The rows of a group lie close to one hidden flat surface of 9 dimensions, which passes through zero. Surfaces can cross.
Known rows, each followed by its group:
[ 31  22 -20  33  34  67  20  47 -22 -23  22  20 -10] => z758
[ -8   4  -1   4  -5 -27 -13  25   5  29  -8  52   9] => z758
[ 30  17 -47  38 -17  15  -3 -30   8 -30  40   2  -4] => z625
[ 10 -30 -16  -6 -26 -28   7   7  -7  -7   2   3  16] => z625
[ 19   8   5 -19   4   7 -31  11  21  -5  71  51 -14] => z625
[-26 -17 -26 -34 -29  -7 -17  11  14  21   4 -32 -20] => z758
[  0   4   4 -33   4 -25  -8  36  10  22  18  46  -7] => z758
[  3 -17   9 -15  -2   6 -35   7  26   6  10  -8  22] => z844
[ -6 -36  21 -29 -13  17 -25  10  19  18  37  -3 -26] => z758
[ 29  35 -24  12 -12   2  47 -41  15 -36 -20  38 -24] => z844
[ 11 -21  -9 -21  -1 -26  22   6 -30 -10  14 -37  10] => z844
[ 23  40 -35  25  28 -44  21 -24 -20   9 -12 -11  20] => z625
[ 39  -9 -35  13 -28   0  20 -29   2 -31  14 -34  17] => z625
[ 42 -11 -24  18 -33  20 -26  14  21   4  40  -4  31] => z844
[ -2  23 -44  -3 -48 -17  -6  20  -5  -1  34 -16  19] => z758
[-29 -15  48 -44  23 -46   1  22 -39 -31   9   0  26] => z530
[ 12   2  17 -42   3   3 -38   6  47 -14  13  21  21] => z844
[ 30   4  18  -8  -4  63  -4  -8  40  -3  33   9 -31] => z625
[  7  13 -21  -3 -19   6  -8 -28  34  15  -4  -9 -15] => z530
[ -9  12  -9 -12 -18 -56  11 -29  -5  14 -22 -39  21] => z530
[ 29  33 -14  -9 -24 -20   4 -25  37 -21   0   4  35] => z844
[ -8 -27  -7  -7  26  -3  20  -8 -32  -9 -16 -51 -15] => z625
[-19  21   1 -22 -24 -86  14 -57 -10 -12  34  34 -18] => z758
[-37   4 -13   0 -14   2 -28   4 -18  14  62  -4 -41] => z530
[-17  -1  -3 -26  32 -40   7 -20 -23 -48 -21 -46  28] => z844
[ 30  -8 -10  22 -28  33  22  -5  15   6  -6  11 -13] => z625
[ -9  -2  30  21  25  25  33  31 -35   6 -13  25 -21] => z530
[ 42  -7  10 -28 -10 -20  22 -14  30  19   7  29  -5] => z625
[ 26  45 -20  24 -35   3  12 -18  12  -3   6 -31  40] => z844
[-34  17  17 -24  56 -39 -11  -6 -19  -5   9  55 -37] => z530
[ -6  -6  -5  11  30 -24 -33   6  -9  -3  -1   6  36] => z758
[-21   2   7   1 -23 -63 -15 -43   5   4 -14 -12  31] => z758
[-35  28  -5  53  32  -1  -4  10 -44  16 -21  25 -16] => z530
[ -9  12 -47  18  39   2  -9   4 -24 -12   8   7 -17] => z758
[ -9   1  21  15  24  -1 -14  19  -4   9 -40   9  29] => z530
[  6   4 -38  31 -19 -29  34 -18 -16  22  -5  22 -19] => z530
[ 23 -52 -14  -1  25 -24 -20  -7  -4  -2  18  11  10] => z758
[ 21  25 -32   5   2 -16  35 -49  17 -65 -29  34   0] => z844
[-10 -54  18 -35   7  -2   6   1   6  26 -15 -21 -31] => z625
[-23 -31 -25  30 -22 -13   6  -5  -8  16 -31  11 -24] => z625
[ -6 -18  19  -6  11  10  21   7  10  -2 -45  50 -26] => z844
[-10  -2  -8 -29  26 -25 -16  17  -8   3  49  61 -40] => z844
[ -9 -14  39 -69  -4  24 -28   3  29 -43  46 -14  -5] => z530
[-34  30  -9  13 -11  23  -6 -16 -11   1  23 -46 -32] => z530

New rows. What belongs after each?
[ -3 -17 -27  26 -29 -32  36 -23 -18  -6 -62 -35  23] => z625
[-34 -11  47 -44  -8 -29 -16  18   1  25  -2   2   4] => z530
[-18  -6  -5  30 -26  -6  21  19 -28 -16 -35   5  14] => z625
[-15  28  -8  25  68  21 -24   3 -22 -30 -32 -39  29] => z758
[-29  33  13   2  30 -14 -24  25   5  15 -46  10  32] => z758
[-25  24  56 -39  17   6  13  11   3 -15 -13   7  -5] => z625
[-12  26  24 -21  41  -6 -14   5  -2 -19 -11 -10  17] => z758
[-19 -47  16  13 -13 -10  -6 -73   6  -5 -18 -52 -14] => z758
[  0  61  -1   9  32 -12  -5   9 -22 -24  22   0  35] => z625
[ -2  36 -41 -33  -8 -13   8  48  -7   5  31  10  -9] => z758
[ -5 -20 -20  42 -70 -20 -13 -36  -2  17  15 -17   9] => z758
[ 47   7  -2  14  -4  18  46  -7   9  19 -35 -18   6] => z625
[ 37  -6 -20  11  16   4 -14  -8  34  59 -27 -20   9] => z530
[  7  10   2  19  10  10  26  -2   5 -42 -29  67 -10] => z530
[ 23  -4 -36 -27  23 -59 -11 -34  10  -6  25   0   5] => z530
[ 15  -6   6  -7  21  -8  12  -1 -24 -31   5 -38  21] => z530
[-13  17  -7 -57   3 -33  13  17  11   9 -12   4  -7] => z758
[ 32 -64   2 -14  31  12   3  -3   5 -14 -19 -29  11] => z758
[-17  15  35 -31 -20  34   9 -10  21 -49  -1 -10  -9] => z530
[  6 -27  16   8   9 -12  -4   6  12  24 -39  25  21] => z758
[ 38 -15  21 -38 -24 -17  13  -3  40  17   1  27   5] => z625
[ 35 -24 -15  17  39 -44  14 -15 -15 -15 -30  27  32] => z758
[-45   9  10   8  -5   2 -61   7  21  19   1  16   6] => z625
[ 22 -32 -36  -7  -3 -14  34 -10  -4  -6 -26 -21  -5] => z758
[ 25 -26  11  -3   4 -37 -19 -30  -7 -32  42  -8  40] => z758
[-50  16   9  26  22   6  -8  -6 -10   8 -50  13 -18] => z844
[ 14   5 -48 -21 -27 -22 -28 -39  51   0  33  10 -16] => z530
[-10 -27 -22  -5  22 -22 -21   1   3  17 -29 -10   8] => z758
[ -7  10  34 -37 -29  -3  -7  17  25   9  -3 -24  24] => z758
[ 17 -10  17 -15 -48 -27  -2   1  23  54   5  -2  13] => z844
[-23  10  11 -24 -73  29 -10 -15  52  -5   3 -20 -12] => z530
[ -9  15 -58  14 -50 -29   0   9  -3  12   0 -24  24] => z758
[  5   5  -7  -8  32  -5 -10  -7  -3  53   4 -48  -7] => z530
[ 18   0   3 -16  23  17 -11  -7  26  -4  -3 -16  13] => z530
[ 19  10 -22  10  18 -28  31 -15 -32 -10 -23 -46  31] => z625
[ 36 -13  10 -14   6   6  26   9   3  -7  12  28 -13] => z758
[ 33  10 -11  16 -14  34  10  -7  12  -8  33   1 -11] => z844
[-25  20   0  18 -46  23   0   1  16  15 -15  14 -16] => z530
[ 12  16 -12  49 -15  41  -2   1  18  23 -13  16  -2] => z625
[ 20  12  -3  -5  -4 -14 -23  42  -5  -4  55  31  32] => z758
[-29  11  14   3 -35 -31  18   0 -15   1 -30   3   9] => z530
[-29  28  23  20  -4  50   7   6  15  17 -18  36 -54] => z530
[-61  40  17  18  -7 -27 -33 -35  -2  16  -4  15 -14] => z758
[ 21  -5 -31  -3 -12   8  17   9  -9 -16  21 -25   1] => z758
[-25  -9  45 -14  42  -3  -6  35 -42   6  -2  -9  10] => z530
[-42   0  31 -34  32 -36 -20  17 -33 -12  22 -10   4] => z530
[ 16  21  -2  16  -5  18 -30  10  16  -2  17 -13  43] => z625
[-21 -22 -15 -14  39 -33  -2  -7 -29 -43 -19  -5  12] => z844
[-23   6 -22  21  20 -33  -8   5 -38   2 -22 -31  32] => z625
[  8 -34  23   8 -39  59  -3  47   8  25  16  -8  -3] => z530
[ -1   7 -31  -9   8 -60  19  25 -47  -5  20  18   8] => z844
[ 55 -27 -21 -33 -19 -13  16   2   9 -25  49   1  11] => z844
[  2   4  11  17  15 -13  17 -30  -7  -8 -29  14   3] => z758
[ 14 -24   2 -32 -15 -37  19  -9  -9  19  42   9 -28] => z844
[ 54  -9 -32  31 -17  22  28 -10  18  58 -26 -26   1] => z530
[ -4 -33 -34   9 -13 -10 -57  -6  18  17  48  16 -12] => z625
[ -7  -6  17 -25 -17 -46  10 -30  10   3 -23  -2   6] => z758
[ -3   5 -14 -30   7 -25 -23  30  -5   4  57  32  -8] => z758
[-36   8 -21 -14  26  32 -30  18  -3   7  19 -23 -39] => z758
[ 33 -47  -9  29  46  -4 -13  -4  -9 -11 -13   6  32] => z758
[-12 -16  25  45  12  -6  -5 -39   2  11 -61   0  11] => z758
[-31  14 -34  20  -5 -11 -64   0  -1 -38  27  -5  29] => z530
